The rows of a group lie close to one hidden flat surface of 14 dimensions, which may be shifted away from zero. Surfaces can cross.
(in the rows, 128 means zero)
Known rows, each followed by its group:
[211 160 101 141 109 183 198 125 144 176 151 157  81 155 126 201 128 170
 132 120 199  87 139 115  77 137] : S
[136  88 129 101 122  89 117 164  96 109 117 135  87 102 161 136 131 117
 144 156 136 149 105 135 155 118] : D
[114 124 159 129 149 105 126 104 115 126  79 162 114 119 103 107 140 132
 159 154 133 125 136  89 109 168] : S
[163 157 103 172 115 143 160 127  97 142 180 169 146 170 116 142 127 104
 123 142 119 111  91 128  89 155] : R
[129 106 116 147  69 144 136 154 159 152 122  64  76 107 139 132  28 157
 155  96 191 145 158 125 184  94] : T
[ 77 111 162 166  87 130 195  47 117 149 197 173 172 146 122 117  47 114
 140 113 133 185 124 121 121 149] : M
[116 173 134 108 127 104 172 161 104  92  72 142 160  96  70  89 176 111
 130 128 130 171 137 163 144 146] : S
[154  91 113  98  99 140 117 183 159 140  62  91  86  97 105 137 149 161
 133 130 114 133 143 105 175 106] : S
[104 129  86 103 138  67 163 144 149 128 158  86  37  76 161  79 188 213
 214  89 173 130 116 162 144  83] : T
[105 126 145 130 149 156 116  63 161 155 114 121 138 137 113 119 149 168
 140 117 105  96 153 107 119 135] : S
[ 94 115 142 106 111  70  97 139 111 112  93 108 105  87 134  86 175 158
 155 106  80  77 106 129 168 126] : T
[110 143 103 106 137 109 130 156 121  90 128 122 165 132 111 128 143  77
  85 140 116 209 152 152 141 130] : D
[139 165 104 135 147  90 142 170 128  84 110 125 112 111 125 117 143 116
  89 133 144  91 130 130 131 187] : M
[105  98  74 117 113  91 147 170 144 105 162  71 121 112 201 126 116 157
  60 138  83 116  75 159 151 140] : S
[133 142 123 114 129 130 142 168 106 123  90 121 140 132 134 142 164 115
 108 144 141 148 116 163 135 114] : D
[100 163 115 151 160 148 126 152 159 126 124  81 133 144 176 122 138 137
  68 136 139  87 123 157 152 137] : M
[125 140 144 131 131 181 112  98 113 176 126 128 141 152 135 153 129 118
 143 158 135 172 167 125 103 110] : M
[ 88 160 159 138 155 115 189 115 171  83  39  87 141 107 117  94  90 160
  96 104 184  77 135 162 142 170] : R
[150 168 114 145 130 176 112  72 163 128 141 113 121 129 108 142  82  90
 107 108 141 159 242 105 154 176] : D
[ 87 172 155  62 152 116 121 154 143  91 109  90 158  88 165 143 185 149
  75 107 124 112 142 171 103 105] : R
[178 109  86 136 164 164 106 119 116 142 129 123  99 149 172 138 127  98
 124 194 105 146 134 140 145 154] : T
[153 148 127 118 190 167 183  98 157 114 110 190 108 132  60 109 199 122
 194  98 221 186 169 134 150 106] : T
[127 198 151 137 150 191 106  54 109 156 117 113 183 150 130 136 139 100
 121 144  92 127 184 165  96 138] : R
[133 153 153 127  94 199 141  95 137 194 190 152  88  80 155 125 137 151
 152 137 101 144 181 111 158 147] : T
[106 128 160 125 206 192 154  77 174 141 128 149  96 131 225 137 177 163
  69 165 151  69 136 134 151 183] : R
[ 78 175 145 155 170 132 163 135 101 134 138 146 152 157 165 119 171  97
 108 169 168 166 124 167 130 146] : D
[130 160 114 122 131 123 114 178 150 115 100  61  88  81 143 100 124 162
 144 107 163 100 143 164 149 105] : D
[137  97 118  96 157  64  66 153  96 112  77 107 101 156 162 164 177 129
 131 154 136  98 109 116  99 104] : D
[135 132 130 117 116 161 142 167 164 117  88  94 158 123 115 145 122 147
  76 110 132  97 112 141 140 111] : R
[109 118 160 118  89 130  91 102 116 124 122 113 154 129 113 143 104 110
 138  77 122 137 156 128 158  88] : M
[118 105 102 141 151 123 143  84 149 124  80  79 140 189 124 147 105 138
 137 106 176 131 139 143 121 104] : R
[168 149  60 104  71 137 151  70 153 162 183 130  81 147 114 192 239 187
 127  49  96  87 181 100 127 123] : S
[130 110  92 122 137 122 139 118 107 120 106 104 135 150 147 134 146 107
 119 150 112 161 124 171 155 128] : S
[151 110 146 127 119 172 156 140 112 154 140 165 126 147 147 160 152 132
 123 142 149 126  87 139 137 103] : D
[119 170 159 143 179 146 111  63 151 122 134 142 131 137 119 119 146 131
 153  94 163  83 171 126 111 139] : T
[205 115 128 112 135 162 104 161  87 118 112 160 122  95 129 110 170 107
 144 149  70  80  65 164 165 133] : R
[114 118  99 119 114 103 131 123 147 139  90  63 109 148 126 154 106 158
 145 115 164 158 163 133 111  85] : M
[196 190  84 130 136 147 139 163 126 146 105 104 119 124  90 135 137 148
 154 149 137 122 151 139  54 131] : M
[130 128 141 121 159 164 143 150 130 128 107 136 109 123 159 134 152 120
 121 161 175 158 137 152 161 118] : T
[156  98 135 130 171 152  72 137 124 126  88 112 142 152 134 127 114 113
 153 153 135  95  91 137 110  86] : S
[156 140 115 118 147 102  95 156 106  75 132 128 163 137 111 125 156  95
 133  91 131 103  87 169 114  87] : R
[122 186 176 120  93 140 109 148 121 157  76  82 115  73 139 127  67 147
 136 163 123 123 183 123  93 152] : M
[142 147 131 106  85 188 139 115 111 172 142  96 148 131 151 181  91 111
 131 138 134 203 172 171 111  79] : T
[159  81 129 118 101 165 154 169 187  97 119 170 170 132  65 162  98 116
  46 103 127 139 115  70 149 133] : M
[155  99 142 119  84 188 103  84 126 179 129 141 117 111 112 138 137 130
 151 124  64 142 166 102 172 122] : R
[117 100 123 144 106 117  95 185 113 146 150 120 118 161 141 156  89 106
 128 141 161 169 124 100 138  86] : R
[108  46 183 114  97  92  98  97 149 104 127 156 122 127 159 167  46 130
  85 109 132  83 104  60 127 144] : D
[155 144 143 207 108 135 110  50 112 143 111 146  99 167  73 121  43  77
 196  89 189 116 191 101 166 164] : T
[149 112 113 114 149  95 164 103 150  55  90 136 102 117 128 139 112 115
  98  95 166 100 143 132 164 181] : T
[ 78 177 103 145 143  72  86 145 151 125  51  57 131 179  86 128 206 163
 118  93 143  73 171 102 108 112] : M
[110 133 151 109 113 151 111  79 126 121 166  97 147 100 152 114  81 118
 155  87 119 149 141 184 148  85] : M
[105 102 140 140 118 120 153  71 123 171 109 151 109 160 123 145 142 156
 151 146 119 132 150  90 122 160] : R
[ 81 182 155 158 140 136 155 134 121 144 133 135 147 174 134 146 157 125
 110 120 201 132 141 140 109 111] : D
[126 127 127 165 136 156  80 186 142 140  85 100 144 160 115 127 121 103
  86 159 117 116 123 107 155 124] : S
[117 166 126 164 203 145  84 103 157 135 172 136 126 147 122 100 112 108
 155 134 164 131 165 105  86 132] : D
[152 107 142  67 101 121 166 126 116 108 124 160  78  55 165 155  97 130
 117 148 139 175 157 127 137 167] : T
[127 155  91 138 131 159 152 122 145 141 116 105 171 199  99 177 164 127
  78 120 143 140 154 131  99 112] : M
[130  94 172 134 116 147 120  94 136 148 217 207 118 126 128 140 117 133
 166  95 149 130 111  72 115 101] : D
[136 123  81 146 111 135  67 121 101 147 172 114 143 161 114 122 157  79
 138 129  57 171 148 126 166 115] : R
[162  99  84 108  46 141 123 152 112 159  62  24  92  97 145 138  81 154
 143 139  75 156 151 171 195 103] : T
[144 174 103 131 137 151  87 181 141 161  94  93  93 137 128 153 176 137
 109 149 137 115 189  97 129 127] : M
[101 133 112 126 189 145  67 100 172 118 117  84 113 118 173  93 171 138
  98 138  77  74 155 126 173 158] : T
[135 128  36 164 119 133 119 114 138 148 177  57 104 165 157 121 116 118
 135 117 114 159 152 165 172 111] : R
[123 169 134 108 160 150 150 105 126 150 136 121  89  92 202 134 135 139
 114 192 130 155 178 145 109 182] : T
[119 121 150 140  96  95 125  78  54 119 140 143 121 148 154 142 117  91
 165  98 154 133 112 174 163 110] : M
[149 118 143 150  95 167 178 134 137 157 122 143 109 129 133 152  81 148
 129 140 161 123 112 120 130 133] : R
[105  98 193  98 132 167 143 104 143 116 128 139 155  85 167 113 108 142
 102 121 113 113  97 157 162 122] : M
[128 100 123 202 130  77  51 169  70 137 154 149  93 180 129 117  92  69
 187 143 165 122  93  90 148 111] : R
[112 169 161  88 162 126  56 107  79 111 128 128 170 138 186 160 159  68
  70 177  68 142 168 143  78 159] : D
[136 189 156 137  98 139 144 204 116 139  55 101 142 123  75 127 154 158
 147 112 169  86 117 152 112  81] : D
[130 138  87 171 136 123 130 152 101 155 129  80  80 124 163  81 114 135
 168 168 119 125 112 167 158 139] : S
[146 137 148 145 131 205  93 109  88 164 199 118 153 116 178  97 101  89
 164 142  89 139  95 205 160  80] : S
[155 117 123 148  97 159  82 152 106 159  88  86 163 153 105 138 119 135
 138 137  82  89  94 138 115  80] : T
[153 133 112  76 157 118 155 132 135 107  63 115 116  93 119 121 155 150
 137 157 114 145 146 142 108 154] : T
[103 136 147 117 108 109 128 141 132 128 117 119 130 128 148 152 145 157
  99 115 127  83 119 119 114 120] : S
[117 118 103 146 132 129  83  69 145 147 136  99 153 173 100 127 123 129
 146 106  86 116 150 105 101 116] : S
[137 143 143 146  74 136  89  93  83 179 158  77 108 129 196 154  76 144
 173 121 125  84 128 170 114  95] : D
[ 60 146 140 129 162  52 119  88  93  92  84  84 148 176 151 139 123 112
 162 107 211 147 146 179  98  87] : D
[133 187  82 202 119 135 141 147 112 169 150  94 118 168 130 117 113 120
 129 147 145 116 133 144 120 146] : S
[ 64 130 136 134 104  83 129 107  99 125 137 144 145 148 163 136 185 112
  55 144  55 106 123 112 146 193] : S
[ 92 141 117 126 133 119 122 104 152 160  88  74 126 157 109 141 140 170
 154 116 149 136 168 115  92  92] : M
[111 126 114 148 163 107 102  92 139 116 113  90 134 183 137 144  90 116
 136 119 190 131 151 134  97 107] : D
[106  93 154 103 126 113 164 105 130 123  29 100 109 117 130 129 115 162
 152 138 156 132 130 144 158 128] : R
[119 131 168 149 113 122  87 147 133 164  96 112  86 115 131 124  92 154
 164 132 162 100 154  83 119 120] : M
[154  91 104 127 115 119  61 184  90 138 162  90  71 107 207 129  91 103
 152 156 132 145 106 152 184  87] : S

New rows. What belongs after each?
[132  65 125  99 132 153 163 170 196 114  94 122 111 102 113 133  69 141
 115 144 173 220 161  95 161 114] : R
[161 101  75 160 141 146  89 151 139 143  92  91 114 150  81  97 104 103
 161 158 104 168 146 112 162 122] : S
[150 137 168 118  94 166 124 133 128 120 132 165 188 121  71 147 123 101
 104  96 116 133 132 117 119 108] : R
[157 153 126 162 162 176 146 120 154 132 106 111 122 122 128 112  62 128
 126 147 160 103 132 147 128 162] : R
[148 111 131  94 122 165 165 156 206 138  78 129 160 123  79 171 144 206
  63 116 111  74 114  70  80 126] : R
[ 89 145 156 150 154 138 139 112 145 146  44  99 141  97  77  43 129 171
 180 156 103 120 130 135 135 153] : S
[142 163 138 147  48 125 135 136  91 135  99  92 111  67  97  82  68 131
 184  91 106 105 137 169 186 135] : R
[ 78 188 153 134 190  67  48 133 102  69  88 100 174 148 120 127  85  37
 100 154 170 188 204 121  64 148] : D
[153 127  96 117 133 122 144 109 154 134 128 143  90  91  67  72 213 177
 195  88  90 101 133 111 161 130] : T
[162 159 169 135  99 171 116 164  98 156  92 129 104 104 158 165  97 112
 109 162 143 110 153 136 143 154] : D
[125 128 112 138  83 127 123 127 108 165 160 130 109 131 134 137 142 131
 137 144  84 149 144 112 138 137] : R
[160 185 145 137  71 155 143 110 104 139 104 112 182 132  80 148 114 150
 131  78 107  51 115 160  71 107] : R
[116 154 130 107 127 106 129 142 142 111 112  79 129 112 140 136 120 159
 129  95 164  94 128 156  97  92] : R
[144 145 100 105 111 132 151 156  95 162 119  80 110 144 201 184 154 164
 112 176 121 114  96 176  81 107] : R
[106  89 128 129 126 103 103 127 144 145  75  89 103 155 134 147 138 173
 132 124 138  90 122 102 132 105] : R
[144 182 119 154 163 149 167 140 133 104 168 166 154 138 112 124 113  86
 107 131 184 156 141 145 102 148] : S
[149 131 106 150 131 113 115 172 106 121 101 117 123 129 100 101 101 100
 156 161 137 161 125 128 127 133] : S
[124 137 118 131 137 116  82 120 127 118 179 122 117 145 157 156 125  95
 124 101 160 133 156 128 127 103] : S
[115 135 127 111  66 138 135 108 131 135 140 136 165 136  83 162 183 121
  89  74  79 144 164 110 168 116] : M
[123 142 153 109 132 132 136 133 144 105  81  98 137 102 122 119 107 144
 125  97 154 104 135 153 132 114] : R
[163 129 137  98 146 160 153 104 177 121 143 146 119  89 112 128 115 152
 137 112 136 136 154 111 106 141] : R
[148 153  70 181 193 124 120 190 134 124 119  90 105 165 164 100 131 126
 113 177 148  64  74 157 118 148] : S
[140 129 106 127 174 101  67 153 146 115  81 106  94 134  90 104 184 136
 161 115 131  88 152 100 139 114] : S
[142 106 182 109 155 157  94 200 175 110  83 117 101  91 191 158  80 154
  51 157 158  32 100  96 131 148] : D
[137 107 191 138  88 174 115 152 122 173 127 159 115 134 157 176 113 148
 112 133 147  72 105  97 141 102] : R
[169 119 106 108 155 133 147 133 116 151 103 134  73 141 153 165 160 146
 160 172 171 145 142 133 104 120] : M
[184 185 115 101 126 199  94 166 154 115 110  64 126  97 145 166  73 103
 100 113 165 149 204 172 140 101] : D
[135  87 134 152 143 150  96 142 142 145 131 154 127 121 116 103  97 115
 116 177  77 128 116  70 145 174] : S
[162 129 100 128 187 167  97 131 169 134 132  98 107 137 161 137 115 143
 121 145 141  90 135 123 102 123] : R
[ 93 102 125 129 126 151 104 157 146 128 137  89 140 164 163 154 136 103
  67 115 144 165 137 146 201  83] : R
[143 108 107  74 130  95 185 124 151  60  94 141 117  95 106 143 126 114
  95 104 161 185 168 129 159 160] : T
[163 217 106  89 159 156 147 129 123 113 224 146 139  72 168 122 173 128
 110 131  93 120 139 180  61 149] : R
[110 111 125 100 127 130 176 154 149 110 123 116 116  86 167 109 110 144
  91 154 126 164 114 158 168 145] : S
[121 111 143 150 130 102 127 132 118  83 120 142 143 141 133 125  72  88
 101 113 158 109  98 137 148 144] : M
[121 147 169 116 111 159  90 122  81 168 117 119 162 137 133 153 118 100
 152 160 114 182 148 148  96  86] : T
[145 162 150 119 134 176  91 154 104 152  99 105 118 163 213 219 144 109
  45 175 159  87 161 137 104 137] : D
[128 107 117 107 138 126 156 152 141 102  97 112 144 133 146 146 113 129
  81 148 144 146 106 147 129 128] : S
[110 154 156 118 144 156 134  95 121 120 118 101 196 139 142 132 125 121
 110 122 117 117 110 188  95 100] : D
[138 114 150 146 131 175 162 108 163 143 135 135 124 130 128 128  98 155
 141  97 171  96 108 134 141 107] : D
[151 153  71 104 146 111 192 151 173  95 179  99  83  83 181 117 157 188
 104  98 137  59  93 169 125 144] : R
[ 57 151 133 164 153  92 106  87 115 152 140 123 137 151 109  71 147 122
 164 148 103 141 158 108 121 162] : M
[147 178  17 182 176  82 115 162 113 127 144 101  74 189 128 126 182  91
 135 171 156 159 173 119 118 174] : M
[144 120  93 105 106 122 157 107 147 117 108 102 131 125 119 133 197 181
 109  79  81  39  94 152 145 121] : R
[145  89  74 104 101  81 150 173 116 104  92  81 119 151 154 176 106 136
  89 141 141 140  98 140 120 114] : S
[147 114  88  94 139  87 124 172 164  75 105 125 138 119  78 136 174 144
  94 107 107 106 112  97 108 132] : S
[134 138  52 171  84 115 138 130 135 160 169  61 113 172 143 154  81 148
 123 120 126 131 140 130 111 116] : S
[124 155  93 161 165 113 129 108 131 116  97 107 144 172 116 110 166 127
 117 130 115  69 119 142 116 156] : T
[ 88 143 154 145  85 149 111 116 130 173 140  99 122 125 152 134 125 146
 122 120 112 122 159 124 157 117] : S
[101 141  73 143 102  73 159 101 113 107  86  80 180 179  62 117 152 132
 127  88 100 126 122 155 114 123] : R
[131 140 155  77  73 134 176 162 105 130  35  84 112  71 152 147 125 175
 106 141 125 115 128 173 151 128] : T
[136 117 112 148 146 147  69 136 125 130 163 102 123 136 149 113  99  88
 141 133 126 153 138 138 159 101] : S
[143  86 160 126 151 158  96 142 171 150  87 132  82 111 120 132  88 144
 151 146 162 133 157  70 145 127] : S
[110  92  94 101 141 114  85 167 165  96 116  61 147 127 148 130 125 126
  69 131  83 141 118 128 151 110] : T
[148 127 143  77 108 156 106  60 128 133 161 170 107 137 148 218 194 102
  98  82 135 150 221  99 149 128] : D
[145 145 102 133 119 115 123 107 117 138 106  99 105 107 111  95 121 139
 174 133  92 120 146 139 129 149] : R
[157 157  54 170 145 149 152  85 166 138 117  70  95 165 101 122  92 139
 158 103 165 141 189 141 146 143] : T
[117 175 122 122 156 130 104 120 124 103  68  79 184 138  96 102 151 106
 111 131  89 114 145 169 113 137] : R
[118 110 159 114  57  82 134 158  65 119  76 114 133 114 132 142 120 136
 142 108 126 106  84 162 147 100] : T
[151  89 127 115  69 138 178 119 105 133 103 131  80  96 138 134 107 137
 158 116 130 144 124 159 204 131] : D
[141  87 111 106 113 126 189 146 156 111 105 129 101 113 139 128 150 170
 102 117 144 101  89 137 170 133] : R
[ 98 175 158 128 118 123  85 103  89 127 134 102 177 125 143 128  93 101
 117 137  84 120 146 153  83 133] : D
[ 81 187 139 131 162 130 161 121 178 112 164 130 130  95 127  87 158 156
 106  91 153 107 155 129 131 151] : S
[161 144 111 117 185 142 125  84 145 122 197 152 100 137 180 159  88 113
 126 149 174 136 158 121  59 154] : T
[151 146 155 141 153 158  72 163 133 113 148 153 167 119  86 103 119  94
 135 113 119 120 120 119 121  97] : S
[154  97  96 116 134 124 119 128 141 140 137 142  96 119 122 125 139 148
 153 145 108 136 126  92 117 134] : R
[116 101 176 110 168 182 155  73 162 139  94 167 145 130 135 138 134 154
 101 153 126 108 121 102 113 159] : S
[130 182 114 165 138 145  57 146  82 140 133  94 152 176 125 127 166  69
 144 115 137 121 144 176 150  86] : S
[167 144 131 117 102 187 150 127 160 137 119 114 146 119 126 166  96 144
  89 109 128  95 140 137 112 125] : T
[113 107  93 169 113  60 151 140 106 109 138 138 100 149 112 102 128 120
 154 120 138 123  93 118 159 149] : R
[120 106 134 160 133 148  70  95 115 167  93  97 109 167 144 130 128 123
 149 147 113  97 146 118 165 121] : R
[ 87 122 155 112 155 104  76 113 117 101 100 106 135 124 153 113 149 111
 120 119 121 114 139 149 152 116] : T
[131 150 109 171 175 118 155 120  96 116  74 147 144 151  97  75  97  75
 139 206 122 175 127 147 130 210] : R
[148 134 124 134 160 142 146 101 135 123 178 144 131 145 144 134  88 117
 139 125 165 137 124 138  92 123] : S
